All rows are made from the same 11 directions, up to rounding. Whole rows:
[[-26.9  21.8   3.6   3.4 -18.6 -12.1 -13.3 -17.1  16.2  25.3 -18.8 -14.7
   29.8  -5.8  12.0   9.4   5.7  -1.0 -20.2  -1.4  -6.1 -29.9]
 [  5.5   3.7  -8.8  -4.1  15.3  16.7  -0.8  -7.1  16.4  17.4  -2.7   6.1
   36.5  13.9 -32.5   6.1   3.1 -27.1 -10.8  13.5  13.1   8.6]
 [  7.8  11.3 -28.7   8.4  -8.9  13.7 -26.3 -10.7  24.2  11.4  19.9  18.1
  -13.1  -7.6  -3.8   5.7   0.8  15.7  16.5 -11.5  12.5  43.8]
 [  1.3   9.5  12.4   2.2 -17.2  18.9  11.5  -3.3  -7.5 -12.4  20.1 -21.2
   12.9 -12.4  -9.5   6.2 -20.5  -8.1  34.7 -28.3  30.0  -4.8]
 [ 23.4  -5.4  -4.2  -9.3   1.8   5.8  -4.3 -17.5  -2.1  -5.1   2.1  17.8
   24.6  19.0   3.5   1.8 -31.6  -4.9 -14.1 -12.4   5.0  23.8]
 [-22.2   1.9  18.0   7.0  -9.6  -1.3 -13.5  -8.2  -2.0  16.1 -15.7  11.9
   13.6  35.4   9.2  12.7   2.5   2.9 -32.1   4.9 -19.3 -40.6]
 [-14.1  13.7  12.7  -2.5 -27.1  -3.6 -16.6 -21.3  10.2   6.5  -4.7 -29.8
   34.7 -14.5  21.2  13.5 -19.7  -5.5  -7.4  -3.8   2.0 -12.7]
 [ 10.0 -16.4 -10.7  -4.4  13.6  -2.1   4.4   6.9  -1.9 -31.7 -12.9  -5.9
  -11.9 -22.3   5.4  -7.8  -1.6  -9.1  -4.9  30.9  -5.7  17.2]
 [ -1.5 -10.3   1.5   7.2  -9.4   8.2   0.2   4.5  -2.1 -11.4  13.2 -16.8
    1.0  -0.3  -4.2  -2.5  -3.1   0.2   3.8  -3.0 -11.0 -13.6]
 [-11.1  -3.5 -10.4  -1.7  19.9   8.9  -2.9  10.0  -5.5  -3.1  16.6 -16.0
   -3.5  26.8 -38.5 -10.9  25.6  -7.8   3.1   3.3  -1.5  16.0]
 [  3.2  -2.8  -2.7  11.9   8.7  -4.4 -14.6  -5.0  13.9   6.5  12.9  14.0
  -22.2   9.3  17.7   3.4  -0.5  14.6   1.8   9.0  -7.1  18.1]
 [ -7.8  16.4  -2.9  -1.8   6.6  11.7  -6.4 -18.4  11.5   9.3 -13.3   7.4
   33.7  13.8 -14.9  11.7  -5.1 -20.2 -11.4   5.1  21.6   5.1]
 [ -4.3  -8.6  18.7  -4.7 -26.8   7.4 -16.0  -3.1   1.2  -9.8 -17.0 -12.8
   12.8 -23.2  23.7  18.9 -17.0  -9.1 -12.0  27.5  -8.2 -18.9]
 [-17.9   0.4 -14.4  16.2 -13.8  26.0 -17.6   0.7   2.6 -15.0  -7.6  17.0
  -12.4   9.4 -14.5   9.0  11.1   4.2  -5.3   6.3  -1.9 -11.8]
 [ 24.0 -12.2   1.8  11.8  10.7   6.1  20.7  12.1   7.3  11.3  13.2  25.6
  -12.3  -0.7  -3.9  -1.3  -2.4   2.0  12.6  -1.2  -1.3 -11.6]]

The start of a row, then its end:
[-15.0  10.5  18.5 -19.5  13.1 -25.0   7.6   6.7 -18.0  13.5  18.6 -46.9
   2.9  10.7  -8.3 -14.0  16.6  -1.1  14.7]
[-16.2   4.0  12.5]
[ -1.3  13.9 -30.1  17.8  -7.0   4.7  14.7  -7.5   9.9  13.1 -21.1  43.8
  12.4   9.1 -16.6  -6.4   7.8   9.4 -18.6]
[-31.8  -2.7 -35.0]
[ -8.7   2.4  -3.4  -1.9  13.8   2.9  -9.5  -8.2   5.9  -1.6  18.2 -30.0
  17.4  17.3 -17.2  -4.1   3.0 -12.3   1.0]
[ 3.7  3.5 21.4]
[  6.0  10.6  -9.8 -15.8  -8.1 -25.8   0.7 -20.9   9.2  11.9  -9.1 -26.7
  45.0 -17.1  14.2 -10.3 -16.2  -4.7 -20.5]
[-16.9  -7.5   6.4]
[ -6.8  -5.2  19.6 -25.6   9.1 -35.5  -7.2  -8.6 -14.3   7.8 -11.7 -30.5
  24.9  19.3  21.9  -8.3  -4.8  -4.3 -35.4]
[  9.5 -25.3   3.6]
[  4.7   4.7 -27.6  -0.8 -16.3   3.3   9.7  14.8  12.4   8.3 -11.2  -1.3
  -1.5 -48.8 -17.9  -7.5  21.6   0.1   9.4]
[-2.4 -0.7 -9.7]
[-30.4  13.8  11.0   6.3  -1.7   4.4  10.8   0.4 -11.8  -7.7 -10.2 -17.6
  10.2  11.3 -16.1   0.8  11.8  -9.7   1.6]
[ -8.2  10.1 -35.1]
[ 16.5  -8.8  27.4 -21.5  16.9 -11.9  17.8  19.7  -1.4  30.4   0.4 -10.9
   7.6 -14.7  -3.6   3.0   9.2 -19.5   7.5]
[26.6  2.7 -1.5]
[-22.5  -1.3  31.1 -21.0   9.5   3.4  -9.4   6.6 -29.2  -9.6  -9.2 -18.8
   2.2  30.1 -10.9   8.6   8.9 -16.7  -6.9]
[20.7  8.0  4.0]
[  3.8  -9.3  18.3   5.5   1.7  10.5  19.4  24.6  -0.4   0.9  -7.1   5.9
 -19.8 -27.6  -3.0   9.5  11.2 -10.8  19.6]
[ 27.9   6.9 -28.5]
[  7.2 -18.9  11.3  -9.0 -20.3  44.1  -6.5   2.1 -16.7 -26.0  -1.3  -2.6
  32.8  14.6 -28.4  15.9 -23.0 -27.7  -8.2]
[  8.3   6.5 -12.6]
[ 14.8 -16.5  11.2 -14.1 -35.0  16.7 -19.5   6.3 -14.8  -2.9  11.6   2.0
   0.3  -1.6   5.8  11.0 -18.3   8.0   0.7]
[ -8.5 -10.6   5.0]
[-12.5  -2.4  -8.1  -1.9 -18.7   3.2 -16.1   0.8   0.8  19.0  12.7 -18.6
  21.4  21.3 -20.9  -5.2  14.4   5.1 -17.8]
[-17.0 -26.5 -16.4]
[ -6.9  15.4  -7.4  21.4  -9.9   5.1  24.7 -10.2  -3.2 -23.1 -24.7  25.4
  -1.1 -12.6   9.2   0.5 -14.4   4.7   3.9]
[-25.1  17.9 -38.2]
[-18.9   7.0  16.2  -9.7 -11.2  15.7 -10.9   2.5 -23.8 -23.2 -15.5   1.2
 -12.2   3.7  -2.1  14.3  -0.6  -4.9   7.8]
[ 6.7 21.8  4.0]
[  1.1 -14.3   3.3  -1.9  -3.4 -12.4  18.6   4.1  -5.4  -3.6 -20.8 -11.8
  26.7  -3.5   2.7 -10.2  -2.2 -10.0 -31.4]
[  6.0 -29.7 -46.3]
[  1.5  -5.4  28.0   8.9  35.7   8.2  -3.9  -9.3   5.9   5.3  10.2  17.5
  -1.0  45.0   5.5  16.5 -12.1 -14.9  -1.9]
[29.8 13.2 11.3]
[ 21.0 -17.3   9.6 -19.6   8.1  18.5 -14.3  -9.2 -17.9 -31.6  -2.4  13.1
   8.3  21.3   3.2  10.4 -33.8 -15.6  -9.4]
[17.5 13.4 43.8]
[  0.9  -8.8   3.5  -5.2  29.6 -23.9   5.4  12.2   2.7  29.5  18.9 -14.6
  -4.7  25.1 -10.4 -16.5  26.4   2.7  -7.9]
[  7.2 -24.4   5.7]
[ -5.9  23.5 -19.5  12.2  10.1 -38.1   1.5 -14.5  14.0  20.0   6.8   9.0
 -22.5  -0.6  27.2 -17.0   9.1  34.5   4.6]
[-33.7  -4.1  15.8]
[  3.2  -3.6  35.7 -17.0   0.6   1.5  -5.0   7.2 -26.0  16.0  20.0   4.0
  -7.4  37.6  -0.4   8.9  -5.8   4.6  10.4]
[-13.5   7.0   9.7]
[ -3.0  -5.6  -2.6   4.5  13.9  16.7   0.4  -1.8  -7.2 -31.0  28.6 -29.4
   0.5  16.4 -22.0  -7.0  -6.6 -11.1  19.8]
[-4.3 13.2 24.3]
[  4.1 -17.9  25.3  -2.1  21.4   2.0  -2.9  -2.2   2.8  -9.2  17.3 -30.7
  13.3  14.5   5.4   5.5 -14.3 -22.1  -1.3]
[34.3 -4.1  9.4]
[ 10.9 -17.6  11.5   2.9  -9.4   6.1   5.6  23.9  -5.7  11.7   7.6  15.7
 -24.3  -4.7   0.0   3.4   9.9   9.7   7.5]
[  6.2 -16.2 -22.1]
[  0.3   4.2 -17.3  -3.2  -8.3  -4.5 -15.8 -24.1  -4.5 -30.5   0.6 -10.3
   9.7   3.9  16.0  -7.1 -25.5   8.5  -9.8]
[-19.7   0.8  31.1]
[ -0.7   7.5  -0.5   9.2   3.8 -19.6  32.2   2.4   3.3 -14.3 -36.1   7.1
  -9.1 -45.9  26.1  -5.0  -1.9  -1.8   1.4]
[  9.6   6.0 -33.4]
[-14.8   1.3   1.0  -4.7   5.0  12.3  -4.6  -0.4 -13.9  -2.8 -14.7  12.3
  12.2  36.0 -24.5   3.0  10.1  -9.8 -20.7]
[  1.7   0.5 -10.5]
[ 24.7 -17.8   4.6 -27.5  17.9  -9.4   7.8  -1.6 -25.8 -14.9 -15.5  16.6
  13.8  24.6   2.4  -9.0 -19.6  -9.3 -27.7]
[ 2.9 -6.4 23.2]
[  3.0  -9.0   5.9  14.0  27.7  20.7   5.6   5.0  16.2  -2.9   1.2  11.1
  -2.0   7.3 -15.7  11.5   4.7 -23.8   5.2]
[41.4 12.0 -1.5]
[  6.2  -1.1  13.2  -4.3   7.5   0.5  22.4  -1.6 -19.0 -12.8 -25.8  26.6
   8.2  12.5   3.6   2.3 -15.3  -9.1 -12.0]
[ -4.0  10.5 -21.5]
[-15.5  14.2  -1.5  15.6  -4.7  -9.1  10.3   1.9  11.8   4.8 -24.1  10.3
 -14.4 -28.8  15.6   4.3  13.1   5.7   3.2]
[  8.6   3.7 -32.0]
[ -8.8   3.0  14.0  14.0  19.7  -0.1   7.2  -8.0   4.4 -13.4  24.4 -29.0
   0.0  11.5   2.7  -1.1  -9.2  -8.2  20.3]
[ 1.8 13.2  4.9]
[-22.7  16.1   1.4  -5.5   0.5   3.4 -16.0   0.1  12.5  24.7 -14.8  -5.2
  10.0  -2.6 -14.6  12.5  25.8 -12.1  -6.1]
[23.2  8.6 -0.9]
[-14.1   1.6 -19.8   0.9   8.8   6.6 -26.3   6.0  12.5  15.9   5.3   4.5
 -14.1  15.6 -23.3   0.0  34.1   4.1  -7.3]
[18.4 -9.5 23.4]
[ 18.7 -10.4  19.8  -0.4   9.8  -2.7  23.0  11.8 -13.5   6.4 -21.0  50.3
 -17.2   8.3  14.3   6.7  -7.3   2.6  -6.7]
[  7.1   0.8 -24.8]
[  3.0  12.6 -28.4  17.2  -5.4  -6.5  -8.3 -19.9  17.8   9.1   3.2  27.3
  -1.5   9.2  11.0  -5.8  -6.4  23.5  -9.1]
[-30.3  -5.6   6.9]
[  8.0  -9.4  14.9 -19.5  23.3 -30.5   5.9  -7.1 -12.1   1.7 -20.6   0.9
  15.0  19.7  22.8  -7.5 -10.7  -6.6 -34.7]
[ 15.9 -16.7   5.7]
[ -8.5  -4.3  -7.1   9.3  12.4 -23.9   5.0   5.8   3.5  11.0  -2.8   1.3
 -14.7  11.1   7.8 -15.0  20.9  15.2 -17.0]
[  1.4 -29.8 -18.0]
[ 17.7  -4.7   5.2  -6.9 -16.8 -10.1 -19.4  -9.5  -2.3   5.1  25.8   0.0
 -11.2   2.1  31.4   1.2 -24.7  24.8   7.9]
[-22.7  -8.1  31.9]
[  1.5   0.0 -15.2   1.3   1.8  -6.2   3.3   2.5 -11.6  -9.0 -14.4  30.8
 -21.1   9.5   2.9  -9.0   6.1  17.2 -10.4]
[-13.6  -6.5   1.5]
[ 22.9 -15.8 -13.8 -17.4 -10.0 -13.7  -6.6  15.5  -8.4   6.0  29.9 -16.7
 -18.9 -13.5   0.4 -19.4   5.6  21.8  11.5]
[-20.3 -22.6  35.0]
[ -1.0  -5.5 -10.6  25.4  22.3  -6.4  -3.6 -15.9   9.3 -29.0 -11.8  31.5
 -26.5  16.6  31.0  -1.1 -13.4  12.5 -15.7]
[16.8 -7.4  6.3]
[  5.0  -4.9 -33.2   7.3 -22.5   9.6 -19.7  -9.9  17.2 -19.5   5.2 -12.6
   6.1 -26.8   2.7  -4.5  -9.0   6.8  -4.4]
[ -2.7 -12.6  16.3]
[-14.9   0.2  -5.0  -8.6 -10.3  17.4  -3.3   5.6 -23.5 -14.9  -0.9  -8.9
  10.4  23.9 -34.3  -4.6   9.9  -5.4  -5.5]
[-18.2   1.3  -6.7]
[  1.0 -15.9  12.5 -16.9  17.4   3.3  16.6   6.0 -29.6 -33.0 -31.1   2.5
  14.1  17.3 -10.3  -3.6  -7.2 -24.9 -25.4]
[ 22.2  -0.5 -11.2]
[-21.5   6.7 -16.6  -9.1  10.0   5.5  -2.9   7.5 -21.9 -30.2  -7.0 -14.0
 -15.6   9.1 -29.1 -12.8  23.3  -2.7   5.0]
[-3.2 11.6 22.9]
[ -0.8   2.1   2.9  17.9 -19.6  16.3  -2.5 -12.3  11.9  14.1   1.0  19.2
  24.5  17.1  -0.6  12.5 -15.1   0.9 -12.6]
[-15.9  -5.9 -38.5]
[ 14.9   2.2 -12.0 -20.0 -26.9  -1.3  -4.0   4.2  -6.3  -7.5 -24.1  11.2
  -4.4 -47.4  12.9   2.7  -7.5   5.2   1.9]
[-2.1  6.9 15.4]
[-24.5  23.0  -4.3  20.3  16.2  -8.4   4.0 -16.0   7.3   3.2  24.8 -20.8
   1.0  28.0  -7.9  -9.9   7.0   8.0  15.7]
[-31.0  12.4   1.2]
[ -2.7  -1.4  -8.3   7.8  -2.0  -2.3  34.3  21.8 -23.4 -20.9 -12.7  14.0
 -29.0 -12.1 -11.4 -17.1  15.8  11.8  12.4]
[-23.7  -0.6 -33.8]
[ 10.4 -10.7 -41.7  21.8 -20.7  25.1 -27.0 -21.1  26.0 -22.5  16.3   4.3
  15.6   0.6  -3.9  -1.4 -21.3   7.6 -14.2]
[ -9.2 -17.6  15.1]
[ -9.1   2.3   2.9  -0.6  -6.7   9.4  -2.1   3.7 -12.1  10.7 -12.3  26.8
   2.1  29.0 -15.1   5.0  10.0   3.5 -15.6]
[-10.4  -4.0 -22.4]
